There are 4 ways to turn a row about zero (a turn may also mirror it). The second row of each pair is the first, turned, with some noise. The first 28 pairs use one turn. New pairs use 2 turns, one after the other, and a turn may come again.
(in the rows, 128 means zero)
Some pairs, each with its turns in order after it:
[138 127 131 138 101  99]
[148 113 117 112 152 126] -> (1)

[138 175 105 148 169 169]
[126 164  85 174  89 137] -> (1)

[ 76 141 176  77 151 130]
[123 104 182 126  89 182] -> (1)

[110 104  97 132 133 110]
[145 139 134  86 105 128] -> (2)

[ 86  93 144 174  87 170]
[102 173 106  83 185  99] -> (0)

[125 113 129 155 169 140]
[122  86 159 106 141 118] -> (2)

[125 115 158 127  85 140]
[115 181 128 128 136 130] -> (0)

[ 80 176  79  85 140 180]
[193 154 111 152 144  59] -> (2)

[150 124 103 127 161  77]
[121  94  85  85 113 130] -> (2)

[143 163 142  99 123 164]
[123 161 115 111 106 173] -> (1)

[109 108 153 164 101 154]
[170 158 159 120 128 105] -> (1)

[175  80  79 149 162 102]
[126  70 183 154 153  86] -> (0)

[100 127 100 106 136 112]
[106 114 116 151 136 111] -> (3)

[ 77 110  94 105 109 127]
[ 69 120  96 114 117 103] -> (0)

[153 160 148 171 145 119]
[166 141 104 168 149 141] -> (1)

[114 171  89 160 112 111]
[145 164 115 147 151  76] -> (3)

[140  97 111 124  92 147]
[109 159 145 132 100 125] -> (2)

[ 82 142 102 143  84  90]
[114 136  62 148 119  85] -> (0)

[175 143 173  96 112 146]
[106 160 152 116 113 176] -> (3)

[162 178 177  92  78 169]
[110 206 130 135 120 201] -> (3)

[123  99  79 147 171 104]
[128  89 132 118 117  69] -> (3)

[171 164 177 139 152 176]
[161 168 142 110  62 170] -> (3)

[141 159 142 111  96 170]
[118 153 128 181 138 112] -> (2)

[120  90 116 140 107 171]
[130 174 150 103 121  87] -> (1)

[169 134 119 132 136 147]
[150 131 162 123 118 122] -> (0)

[170 147 149 176 129 159]
[172 167 135  85 103 136] -> (3)

[172 171 171  98  88 138]
[156 193 145 142  77 154] -> (0)

[105 122  95 104 104 174]
[152 167 149 140 111  87] -> (2)

New pairs. What belongs after each?
[106 149 131 143  96 149]
[127 117 115 146  80 118] -> (0) (0)

[129 175  83  86 121 157]
[164  97 117 183 119  91] -> (2) (0)

[148 125 107 129 160 124]
[122 138 151 125 162 118] -> (0) (1)

[103 113 131 179 101 119]
[147 127 156 184 132 142] -> (1) (0)

[178  95 122 151 143 142]
[139 129 158 153 165 164] -> (0) (1)

[177  85 150 165 121 106]
[ 86 136 162 118 150 183] -> (3) (1)

[158  87 105 121 127 149]
[149 108 130 143 128 183] -> (0) (2)

[130 115 106  90 145 171]
[ 87 143 105 108 136 168] -> (2) (2)

[173 164 131  82 167  82]
[202 102 170 119 121 157] -> (3) (1)

[177 114 160 130 156 129]
[134 179 148 152 146 159] -> (0) (1)

[104 162 173 136  94 140]
[151 178  92 154 122 135] -> (3) (1)

[112  94 140 118  83 137]
[146 102 155 121 118  85] -> (3) (2)

[136  96 151  81 125 155]
[118 163 162 112  88 114] -> (3) (1)

[ 84  81  91  93 102 100]
[137 150  80  61 129 160] -> (2) (1)

[145 141 179 133  91 100]
[102 124 124 133 188  90] -> (0) (2)

[117 153 130  83 112 133]
[ 93 149 142  97 106 135] -> (1) (0)

[ 89  93 106 110 153  77]
[134 125 169  96 100 188] -> (1) (2)

[167 139 176 101  88 125]
[100 133 114 128  57 147] -> (1) (3)

[170 157 147  77 175 149]
[127 150 106  91 131 212] -> (0) (3)

[130 168  96  97 147 166]
[114 171 120 164  83 148] -> (0) (2)

[155 166 112  88 178 108]
[140 152 140 126  79  64] -> (1) (1)

[167 177  76 157 174 136]
[151 106 110 121 127  39] -> (1) (0)

[ 99 144 117 135 176 147]
[106 106 178 105 118 122] -> (2) (3)

[123  81  84 100 153 110]
[159 133 173 103 112 173] -> (0) (2)

[127 102 155  94 105 157]
[113 166 146 128  94 115] -> (3) (1)

[ 90  89 122 132 152 136]
[ 91 115 168 141 100 119] -> (0) (1)

[ 77 132  96  90  90 140]
[151 136  57 121 141 165] -> (2) (1)

[ 84 147  78 175  91 116]
[152 102 112 128  58 171] -> (2) (0)

[144  87  89 153  98 156]
[156 104  94 128 137 189] -> (0) (2)

[ 76 120  90 140 158 173]
[ 63  74 117 141 139 137] -> (0) (3)

[132 136  87 169 109 133]
[ 99 145 148 122 149  84] -> (1) (3)

[139 161 157 142  89 179]
[ 87 195 140 149 114 134] -> (0) (3)

[ 93 131  91 150 117 132]
[135 110  78 153 128 133] -> (2) (2)

[ 91 154 175 128 149 167]
[174 111 165  89  90 133] -> (2) (3)

[ 77  92 168 171 133 156]
[174 129 130 145 179 174] -> (1) (1)

[176 132  88  84  78 123]
[113  91  71  96  90 153] -> (3) (0)

[153 118 165 104 118 130]
[131 153 159 122 104 145] -> (3) (1)

[ 77 122  87 136  93 104]
[135 124  77 180 140  96] -> (2) (2)

[136 118 125 126 111 163]
[116 116 131 105 102 116] -> (3) (0)

[104  96 142 125 145  81]
[ 98 174 136  88 123 139] -> (2) (1)

[121 135  90 147 172 164]
[132 111 113 142  68 146] -> (0) (2)

[131 157 155  99 116 158]
[153 163  86 130 127 137] -> (3) (3)

[104 157 177 162  82 152]
[ 88 104 128 147 161  65] -> (3) (2)

[161  80 148 132 141 130]
[146 137 178 100 134 112] -> (2) (1)

[ 94  97 163 161 164 115]
[ 95 172 169 123 153 161] -> (2) (1)

[125  84 116 156 108 171]
[130 125 119 129  72  84] -> (3) (2)

